The rows are grouped in 4 ways, from coarse to fine. Each group lies inside one group of the grouping before and may be the whole of it. The rows also spread widely along 16 directions, which tell nothing about the answers.
Known rows, each followed by its group in each grouping:
[-17  -2 -13 -10   4 -14 -11 -21 -12  10   7 -10  -8  25   1 -10  10 -24
  45  -8  18   0  17  20 -34  15 -14  43  -1 -36   0] => j322 j367 j482 j323
[  7   6   7 -29  -1  -9  -1  32 -21  10  30  -9  10  12 -31  -3  -1 -17
   1  -6 -14   0 -25   2 -43 -24 -18   7   3 -15  -8] => j322 j106 j831 j919
[-21 -11  -5  -6  -4   5  22 -23 -16  -8  23  11  18   1   4  -2 -10  10
 -22  13  18  -1  -9 -10 -34   8 -12  43 -14 -28 -26] => j876 j713 j956 j740
[ -1 -29  -6   8  -8  36   9 -33  12  27  15  11 -14  10 -19  16   1  -7
   1  -5  -1  14   1  -1 -26  -6   8  38 -15 -14 -30] => j876 j601 j959 j308
[ 15  19  28  32  25 -29 -14  -9  18  -8   4 -11  21   5  11 -15 -18  25
  -1  -5   3 -21  22   1  36 -31  23   3  10  -6 -26] => j876 j910 j954 j940
[-37 -23  59 -13  -1  16  12   5   5  66 -10  -4   1 -17  12 -29  30  18
  -1  -5   1 -31  23   6  35  38  10 -12 -32  32  13] => j876 j910 j631 j990
[-18 -32 -30   7  -9  34   5  -7 -22  35  -1 -24  22 -11  16  31  18 -25
  13   7 -12 -12 -12  30 -22  32 -21  22 -15  18  31] => j876 j906 j968 j89
[ 11   8 -11 -29  -4 -28  27  27 -18  -9   8 -18  23  -9  29   2 -12   8
   0 -13 -10 -14 -36  -9 -10 -13 -29   5 -16 -35   3] => j322 j367 j59 j953
[-14 -12  -5   7  24  24 -16  31  11   5  14 -10  14  10 -33 -22   0 -21
  31  28  34 -12   3  38 -25 -23  18 -10   4  -1 -52] => j55 j412 j944 j247
[ -4   7   8 -11  14  13   0  16 -14  35  41   9  30  38 -21 -21  18   4
   4 -36  13   1  17   2 -15 -22  13 -42  -6   6  -2] => j322 j752 j448 j897
[ -3  -1 -23   2 -11   4   6 -24  25  -1 -11  26 -12  15   2 -14   0  19
   3 -24  14  15  16 -39  24  -2   8 -49 -14  -9   1] => j322 j498 j299 j463
[ -3 -17   5  20  15  48   2  -8  26   2 -14 -39  -6  10   8  18 -15 -13
  30   3  13  -4   6  21   1 -20  -5  27  11 -25 -27] => j876 j906 j8 j746
[  4 -14  19  -1 -11   4  23   6 -29 -42   9  -4   4  27  -4   7  -6   1
 -28 -25   5 -13  -8 -12 -14 -16 -16  29   6   9  10] => j55 j387 j573 j179
[-10 -31 -52  -3  -3  16  12   1 -13  16  -3   5  28 -19   9  18  11 -21
  21  40  11 -20 -28  26 -37  14  -8  -1 -38  -3 -18] => j876 j906 j968 j389
[-39 -25  47   4 -28  33  -8 -16 -14  15  31 -18  22  16 -29 -20  -6   1
 -42 -23   1 -17  17 -16  -3   6 -22  37   6   7  -1] => j876 j906 j419 j813
[ 21 -48   4  -3 -20  12  28 -24   4   6  -9  20 -10  29  11   6  32  11
 -13 -37   4  -7  15 -25   3  24  -2 -33 -42  36   6] => j876 j910 j631 j480
[-44   6 -51 -11 -27  -4   9  -7 -45 -39  26  26  37  21  13 -21  -3   2
   2 -38  44 -15  12 -15 -13   2 -23  13  -8  -6  27] => j322 j752 j448 j33
[  3 -10  42  14  -4   5 -18 -12  41   1   5 -34  -2  11  11 -16  -4  10
  12   0   0  -9  44  11  29   1  14  38   2  -9 -35] => j876 j713 j956 j251
[-19  -8  16   9  12   1  43 -22  -2   0  16  -9  21   1  60 -15  -2  51
 -28 -58  31  -6  26 -16  19  24   2  -7  -8   0  15] => j876 j713 j800 j111
[ -7 -26  -6   7  -8   9   7   2   5  27  22   3  24   2   5 -15  23  15
 -15  -3   3 -17  27   9  10  26  23 -22 -37  49  -8] => j322 j106 j154 j48
[ 38  33   5 -19  -1 -22 -17  16  14 -42   5  -1   3  15   0  -4  -2   8
 -37   9 -27  14   6 -27  10 -16 -10 -36  25  -3 -10] => j876 j601 j959 j7
[ 21 -24 -13 -20 -17 -14  17  10   0 -16  -3   0 -13 -10   8   9  12 -13
  -2  33 -10   0 -21   1 -28  17  -7  10 -25  -1 -15] => j55 j412 j944 j328
[ 16  -9   4  -7 -17  17  27  10  19   2 -39   6 -30 -13  14   4   2  20
  -8 -30 -14  13 -14 -49  47  -3 -11 -76 -12   3  34] => j55 j412 j252 j992
[ 32  18  21 -41  -6  -5   4  26  18  10  27 -12  35  21  18 -11  11  17
  -7 -10 -26   0  16 -14   9 -23 -11 -20 -30 -27 -29] => j876 j910 j954 j264
[ -3 -25  -9  -3  -9  12  11   1 -28  27 -13   7  -9  -5 -14  21  19 -28
  34  14 -13  -5 -27  19 -24   4  -7  24 -27   4  17] => j55 j412 j252 j999
[ 20 -12  22  33  11 -19  17  -7  14 -34 -28  -1 -21 -17   5   6 -23  18
 -20  20   3 -14 -16 -12  29 -19  22   7   6  11 -20] => j55 j412 j297 j23
[-34  10 -11 -22 -38  -4   3  -5 -12 -51  -8  47  -2  -7  -9 -29 -14  15
 -27  -1  17 -10  -1 -52  23  -4 -20   0 -12  -4   5] => j876 j910 j969 j475
[ -4 -60  16  18 -30 -29  26 -24  -9 -12 -11  -9  -5 -22  13  -1 -13   9
 -18  -3  17 -45 -22  -9  -4  21  -3  41 -28   6 -10] => j876 j906 j8 j357
[ 30 -55  25  -1 -40 -30  -1  12  23  37 -20 -60  -2  -4  15   6   2 -14
  20 -15 -37 -35 -26   2  19  14 -27   2 -31 -11  11] => j322 j498 j380 j302
[  0  -9 -33  28   9  14   4 -12   6  21  19 -30  -2 -18  11  23 -10   1
 -24 -34 -16  25  -8  -3 -11  22  -2  -8  33  21  37] => j322 j498 j380 j510
[ 15  29 -33 -17  31 -21   0  13  -9  -7   4   6  -6  24  13  -7  18  -3
  29 -28  15  17  12   8 -24   2   1 -47  17  -6  17] => j322 j367 j482 j323
[ 15 -37   1  16 -34  12   5  10  -6  27  21  -9  15 -25 -17  22   2   2
 -29 -15 -40  -8 -20  -2   3   9   5  23 -13  49  13] => j876 j713 j956 j251
[  3  -8   2  34  18  -4 -25 -27  22  34 -17 -15 -16  -7 -14  11   0 -16
  11  41 -23   3   3  14  12  13  13  14   5   3  -9] => j322 j367 j482 j323
[-11  -5  26  11  15  36 -23  -9  26  70  -8 -20  -5   0 -14   2  13 -14
  33  13 -19   1  16  25  15  -2   9   4  -2 -12 -12] => j876 j601 j959 j308
[ 11  -3 -22 -21 -21   8  -3   4  16 -26  24  12   8  14   0 -18  23   5
 -35  14  -5  25  32 -22  -3  28   2 -46 -16  25 -16] => j55 j412 j252 j999
[-25  59  -9 -18  31  16   0  34  11 -25  11  18  17  -6   9 -27 -14  22
  16  15  24   3  17   8  24 -41  24  -6   9 -14 -34] => j322 j367 j59 j953
[ 29 -11 -22  14  -2 -13   2   1  19   6 -10  -6 -51 -44   0  16  -2  -2
  13 -28  -7  18  -7  -3  -9  13  29  -6  21  27  16] => j876 j906 j419 j813
[-32  24   5 -26 -13  -2 -23  11  -2 -31 -24  29 -14   6 -15 -40   3  -4
  12   0  20  -9  19 -27  26  -2 -18 -33   9  -5  12] => j876 j910 j969 j475
[-41  -6  44  -3 -12  -9  -7 -14 -20  14  -1  33 -22  -2 -50 -42   4   5
 -24  -1  19  -5   3 -32   3   6   2  -7   6   2   7] => j55 j412 j297 j23
[-18  23   0 -13   6  22   0  32 -16 -28   5   5  46   8   3  -8  -7   6
 -18  20   2 -23  -3   2  15 -27 -18 -10   3  12  -9] => j876 j910 j954 j940
[ 19  37 -21  17  26   8 -30   0   7 -25  -9 -51   9   2  28  30  -1 -18
  -3  22 -30  19  13  18   4   8 -20  -4  53   3  27] => j876 j906 j8 j746
[ -4 -36  14  14 -29 -14  -7 -29  17 -17 -13   8 -42 -13 -22 -15  -8   3
 -42 -13   6  -1   3 -40   6  29  -2 -11  20  22   1] => j876 j601 j959 j308
[-17 -42   7  30 -19  22  16 -27   4 -14  -4 -15 -25 -16   5  11 -19   5
 -25 -34  12 -10   0  -7   4  17  -2  48  21  28  12] => j876 j601 j959 j308
[ 35  29 -15  -3   9 -32 -17  15   0 -20  14   7  13  -1  20   1  25   7
  12   9 -12   1  34  24   3   3  41  -1  -4  39  -6] => j876 j906 j8 j746
[-21 -17   6  21  -7  37 -15 -26   4  12 -36  30 -44  -1 -35  10   8 -21
  30  12   3  -3  10  10  12  -4  17  31   6  29   7] => j876 j601 j959 j7
[ -7  -5   4  47   9   1 -23 -14   1 -13  -7  24 -22 -10 -39  -4  -3  -5
   2  15   7   0  15   8  17  -8  43  14  19  49  -4] => j55 j412 j252 j999
[ 13  25   7 -39  25  13  26  39  21  22 -31  21 -38  -7  12  -6  20  11
  43  -3   1  12  -5  -3  14 -19  17 -66 -18  -5   2] => j322 j106 j831 j919
[ -5  22 -62  -8 -27  -9 -23 -22  22  12   5 -13  -3 -20  27   0  -1  -8
  23  -2 -20  32  19 -19  14  24 -16   0  -4 -37  29] => j322 j752 j448 j897
[ 11  37   0   6  14   4 -18  -1 -17 -10  10  -6  32  29  11   8  14   3
   2 -10 -16   2  27   7  13 -15  -2  -6  13   9  19] => j876 j906 j8 j746
[ 18 -12  20  17 -12  20 -22  -2  31  -7 -13 -46  -9   0 -10  13 -15 -12
 -13   8 -28   2   0 -11  22 -10 -17   2  25  -6  -9] => j876 j906 j8 j746
[ -2  24 -21 -49 -17   1  26  22 -15  -5  34  31  27  -5  19  -6   6  20
  -8 -12  -4   5  -4 -11 -15 -16   0  15 -34 -20 -18] => j876 j601 j959 j308

New rows. What belongs after each?
[-19 -30  -5 -15 -39  -9  -7  15 -13   7   1  19  -3 -12 -35 -27  10 -15
   2   9   9 -15 -13 -12 -11  13  -8  -7 -24  11  -1] => j55 j412 j944 j247
[  8 -22  13  15  -8 -15 -19  -9  -3  56  -8  -9  28  -5  -3   0  23  -5
   4  12 -27 -27  -1   5  19  17   2 -31 -30  17  14] => j876 j906 j968 j89
[  4  13 -37  14  16  11   3   2 -17 -14  17 -27 -14   3  -8  28 -21 -17
  15 -41   0  21 -15  11 -39 -22 -15  37  46 -15  25] => j322 j106 j154 j48
[ -1 -10  -3 -23 -30  -2   4  35 -36  16  15  35  23  -1 -39 -12  18  -4
 -10  -5 -14 -12 -28 -15  -9 -16  -4 -24 -33  24  12] => j55 j412 j944 j247
[-15  20 -33  -9  -9  -4   1   3  -1   6  -1  41  -4 -44  -5 -11   1  18
 -31   1  -6  17  -5 -38  13  17   5 -47   0  22  21] => j876 j910 j954 j264
[ 17  16  28  -1  -3 -55  -1 -21   5 -23   4  14 -15  -5  12 -20  -3  28
 -28 -18  -3  -2  21 -36  14   5  11   5   4  -3  -1] => j876 j910 j954 j264
[-36 -10  20  20  21  36  18 -24  16  38  -9   6  -1 -20   6  -1 -12  19
  -2  21  14   0  -4  -1  14  -2  12  14 -11 -23 -25] => j876 j713 j800 j111
[-14 -23  -2   7  11  29  -7   6  20  35   9 -44  26   8  -8  -1 -12 -15
   0  22  -4  -8 -13  13  -7   0 -24  -8  -3 -27 -29] => j322 j367 j482 j323
[ 13  31  -1 -21  12 -23 -31  25  14  11  23  17  12   2 -20 -28  12   1
  12  17  -3   4  17   8  -5 -19  28 -30   1  -7 -40] => j876 j601 j959 j308
[-19   6 -24   3 -14  15  20  19 -17 -49  -8  25   2 -15   2  -2 -19  11
  -6 -12  21  -8 -13 -18  19 -25   0   3   2  13  10] => j55 j412 j252 j992
[-38 -31  20  14   1   3  -1 -37 -14  38   1   0  -4 -10 -10  -8  11  -8
 -13   8  10 -15  10   4 -20  43  -8  27  -5  12   9] => j876 j910 j954 j264
[  4  13 -25  11   0  -9 -34 -17  36  -9 -10  11 -38  -4 -19 -16  -2 -14
  50   9  14  24  31  -1   6  -8  27   0   7 -27 -23] => j55 j412 j252 j992
[ 16  10 -28 -32  19 -23  23  17 -13 -19 -31  31 -11  14  26  -3  32  -1
  33  12  20  -6  -6   5 -16  11   1 -59 -25   6   6] => j322 j367 j59 j953
[-16   0   5 -10  11   0   8   7  -7   8 -41  26 -27 -22  -6  -7  19  -6
   4  46   4  -2 -14  -3   7  20   4 -43  -7  16  13] => j55 j412 j297 j23
[-23  23   4  10  31  -3   1  11  11   2  17 -24   5 -25  16 -16 -14  17
 -15   9  12  -2  15  14   8   8  17   4  26   5  -8] => j322 j106 j154 j48
[ -6  25  32 -39 -14 -32 -13  30  -6 -32  -4  20  -3   4 -27 -38 -11   5
  -9   8   6  -7 -15 -35   3 -30 -18 -16  11 -35 -21] => j876 j713 j800 j111
[-20   5  10 -25   5  11  -3  30 -28  20 -25  21  17   9 -14 -15  29  -7
   8  -1   2 -24  -9  -5  12   2 -22 -67 -10  26  34] => j876 j910 j631 j990
[ -4   4  33 -12  19 -35  35 -11 -25  12   5  18   0  -8  25  -8  10  29
 -16  -7  11  -8  -9  -9 -16  14   8   6 -15 -10   1] => j876 j713 j800 j111
[ 18  25   6 -29  13  -2  25  13  -2  31  37  10   9   6   7  -3   8  22
   7 -31  -9  27   1 -13 -16 -26  15 -15 -22 -39 -15] => j55 j412 j252 j992
[-14  37  -5  26  30 -46  -6 -20   3 -15  -6   6  -5 -19  17 -12 -24  22
   6   9  17  -4   4  -2  17  -9  26  20  26 -16  -1] => j322 j498 j299 j463
[ -2  26 -12 -15 -14   9   1  17  21  19   0  13  13 -20  15 -14   4  26
  -7  -6 -25   8  12 -25  54  -3  11 -41 -25  10  10] => j322 j367 j59 j953
[-17  23  -5 -22 -30   0  -3  29   3 -33  -3   3   7 -36  25 -18   1  15
 -33  28 -21   1  12 -16  44  23  -5  -2  -1  31  21] => j55 j412 j944 j328
[ 35   6 -24  -9  -8  -5 -20  35  -2 -17  -2 -11  16  14  -5   7  16 -20
  25  11 -21   0   2  19   2 -17   0 -21  -5  16   2] => j55 j412 j297 j23
[ 44  13 -11   5   2  -9  19  -7  29  -1  -2 -22 -20 -15  25  23 -18  17
   0 -20 -28  33 -12 -25  13 -23   4   3   2 -43  -4] => j55 j412 j297 j23
[ 28  -4  31 -21  -4  -8  10  17  10 -17 -15  12 -39  22 -22   2   2  -4
  14  -9  -8   2 -15 -14  -6 -36   8   0   3  -4 -16] => j322 j498 j380 j510
[  6  14  37 -42 -11  16   4  24   7   1  20 -18  -7   6   0  -7  10   8
 -42 -19 -30  18   8 -21  -2   7 -21 -14  22   3   6] => j876 j601 j959 j308
[ 13 -30   9   5 -17   6  15 -19   7   2   8 -38  23  12  26  17  -8   5
 -18  -6 -18  -7  -9 -11  -6   9 -35  25 -14 -30  -8] => j876 j713 j956 j251
[  2  48 -22 -34  -2 -14 -11  18 -14  19  21 -11  38   0  28  -2   3   3
  22 -17 -26   7  -1   1   3 -16 -25   4  -5 -52  17] => j876 j601 j959 j308
[ 36  25   6  11  32 -41  -5  -6  18  -4 -19  13  -3  -9  33   0  19  21
   4  22 -12  -3  26   4  26  10  35 -34  -7  26  -4] => j876 j910 j954 j264
[ -2   1 -13  -1 -18   2  -7 -10 -11  11   2 -16   6  23   8   8  12 -10
   6 -33 -20   7   6  -7   0  13 -27  -3   5   2  46] => j322 j498 j380 j302
[ -9 -34  10  10 -12  56  -2  16  26  22 -13 -39  13 -17  -4  12  -4  -9
 -31  20 -25 -11 -13  -4  31  12 -26 -23   0  31  -2] => j876 j910 j631 j480
[ 18   6  11 -11  17 -38   3  15  11 -17  -9  21 -24   5  -8 -25  -5   7
  39 -22  33 -16  -2  -6  -6 -33  24 -19  -6 -25 -33] => j876 j910 j969 j475
[ 27  -6   6  24  23  20  -1  -4  30  50  -5 -41  14   1   3  34  -4  -4
  -5  32 -47   9 -22  10  10 -12   0 -18  -2  -9 -11] => j322 j498 j299 j463
[ -1  14  -9  17  11  12   0  -4  -3 -24  32 -36  46  15  38  10 -17   9
   7 -18   4 -15  29  31   4 -19  -3  70   7  -7 -14] => j876 j910 j954 j940
[ -1  22 -15  19  21   9  -8   9   1 -51   7   1   7  -1 -22   2 -29  -2
 -31  40   7  12 -17  -9 -12 -32  -3   1  38  -8 -30] => j55 j412 j944 j247
[-26   4  18 -10 -24  13   4  -1 -29   3   6   0  30  11  -2  -5  -9   3
   1 -19  -1 -22  -7 -13  10 -25 -26  38 -16 -28   9] => j876 j906 j8 j746
[-19  51 -36 -10   0  21 -20  33  -1 -23  34  10  14 -27 -18 -13 -17   7
 -18   7  -7  32   9  -6   9 -23  13   4  32   7  -1] => j55 j412 j297 j23
[ 20  -6   7 -20 -41  11  20  33 -32 -25  22  -5  16   5  -4  18   0   3
 -32 -31 -39  -3 -22 -18   3 -21 -23  30  -8  27  29] => j55 j412 j944 j328
[ -1 -14  20   0  -3 -25   7   4 -46   6 -17  38   5  18 -19  -9  31  -7
   9  10   3 -30 -13   4  -6   1   4 -17 -28  31  21] => j55 j412 j944 j328
[ -7 -22  -6  10  -6   5  20  16 -18 -26 -26  22  -3 -13 -13   1  -8   0
 -12  18  13 -22 -36 -11   8 -14  -4 -22  -8  23   1] => j55 j412 j944 j328
[  2 -12  -2  19  31   8  25 -36 -19  27  -8  -1   0  28  14  30   9 -10
  26   7   8  -3 -12  16 -30  -7  -2  20 -14 -25   5] => j322 j752 j448 j897
[ -1   1 -15 -30 -12 -14 -30  26  20   3  20  -2  18   1 -21 -36   4 -16
  28  20  19  -8  10   5 -21 -11   3 -21 -17 -37 -55] => j876 j906 j8 j746
[  4 -38  34  50  19   0  -2 -54   8  37 -30 -10 -10  21 -10  13   4 -10
  23  30   1 -18   2  17   7  -2  12  28 -20 -17 -19] => j55 j412 j297 j23
[ -5  19  12 -10 -14 -23 -28  -9   6   5   1   1 -26  -3 -16 -14  11 -10
  -4  12 -21  15  18 -17  10  17   1   2  19   4  20] => j322 j752 j448 j33
[ 27  31 -14 -43   6 -10  -8  21  19 -20  10  43 -17  11 -23 -16  16  -1
   6  26   2  23   8 -12 -25 -23  22 -37  -6 -14 -49] => j876 j601 j959 j7
[ 18  53 -14 -35 -10 -15  -6  12 -10 -39  -3  29  -1  30   1  -3   7   3
  21   5 -19  12  15 -18  12 -38  -7   5 -13 -24   3] => j322 j106 j154 j48
[-14  17 -20 -20 -27 -21 -27 -15  -5  35  30 -24  37   0  18 -16  15  -2
  -8  -3 -36  10  25 -11   8  41 -30   9 -19 -24  27] => j322 j367 j59 j953
[-31   2  28 -10 -11  -5  17  13 -28  14  29  14   8 -16 -20 -13 -15   7
 -12  -6   5 -19 -20  -5  -9 -25  11  55  -9  -4  -6] => j322 j752 j448 j897
[  8   2 -28  15   8  -7 -11 -34   4  26   2  18 -15 -12 -12  20   2 -13
  22  24 -12  15  -6  10 -25  -2  17  39  -8 -22 -17] => j876 j601 j959 j7
[  3 -11   0  -5  -8  18  18 -14  22 -13 -26  12 -21  -5   8   2   3   8
 -24  45  -7  14  -7 -30  13  12  -9 -25 -20 -11 -16] => j55 j412 j944 j247
[  0 -30  19  19 -33 -40 -18 -23 -15 -11 -19  17  -6   9 -11 -21  22  -1
  -5   1   1 -28  23 -13  26  32   6  -8 -21  43  23] => j55 j412 j252 j992
[  9 -31   0  27 -29 -20  -4  -2  -5  -8   4   2 -16  -4 -29  -1 -18  -4
  15 -45   3 -23 -10  -7   7 -24  12  38  -5  20   6] => j322 j106 j831 j919
[-24  -8   2  -3   8 -10  10  29 -10  -5  16  -1 -33 -31 -29 -18 -23  -9
  13 -27  39  -7 -26   5 -34 -18  18  21  37   2  -5] => j322 j752 j448 j897
[-33   9  -8  -2   7  44  19   1 -12  -5   5 -18  -1 -23  16  18 -10  -5
 -13  23  -7  17 -11   9  -8  12 -18  42  15  -6  14] => j55 j412 j252 j999
[  2 -18  13   6 -40  19  15  -9  -1  21  -2 -22 -20 -32  15  29  -8   9
 -15 -43 -45  11 -12 -19  26  12 -15  58   2  13  47] => j876 j713 j800 j111
[-13   8  10 -36 -30  -2  19  27 -12 -32 -24  31   5  -6  17 -20  13  16
  -7  23  -1 -18  -1 -24  37   1 -10 -25 -38  11   9] => j55 j412 j252 j992
[-16 -14   1   3 -24  20  13 -17 -22 -23 -24  13  27  12  11  12  -5   3
 -22  18  -6 -28 -16 -24  23 -10 -34   6 -25  -5  12] => j876 j906 j968 j89
[-17  -8  -9 -14 -13  24 -17  21  12  16  27 -26  -3 -18 -17  -5  -9 -20
  27 -13   2  11   1  20 -24  -5  -4  46  15 -19 -18] => j876 j713 j800 j111
[ -3 -15  31  -4  -8  -1   1 -12   3  -3 -22  41 -26  31 -35 -17  12   2
  -5   3   9  -6   0 -30   9 -14   7 -35 -12  12  -8] => j322 j498 j380 j510
[-15  -4  15  18  -4 -38  21 -43 -26  25  -1  17  15  -9  31  -8   4  33
 -14 -40   4 -21   4 -28  25  18  -3  14 -30  -5  33] => j876 j910 j631 j480
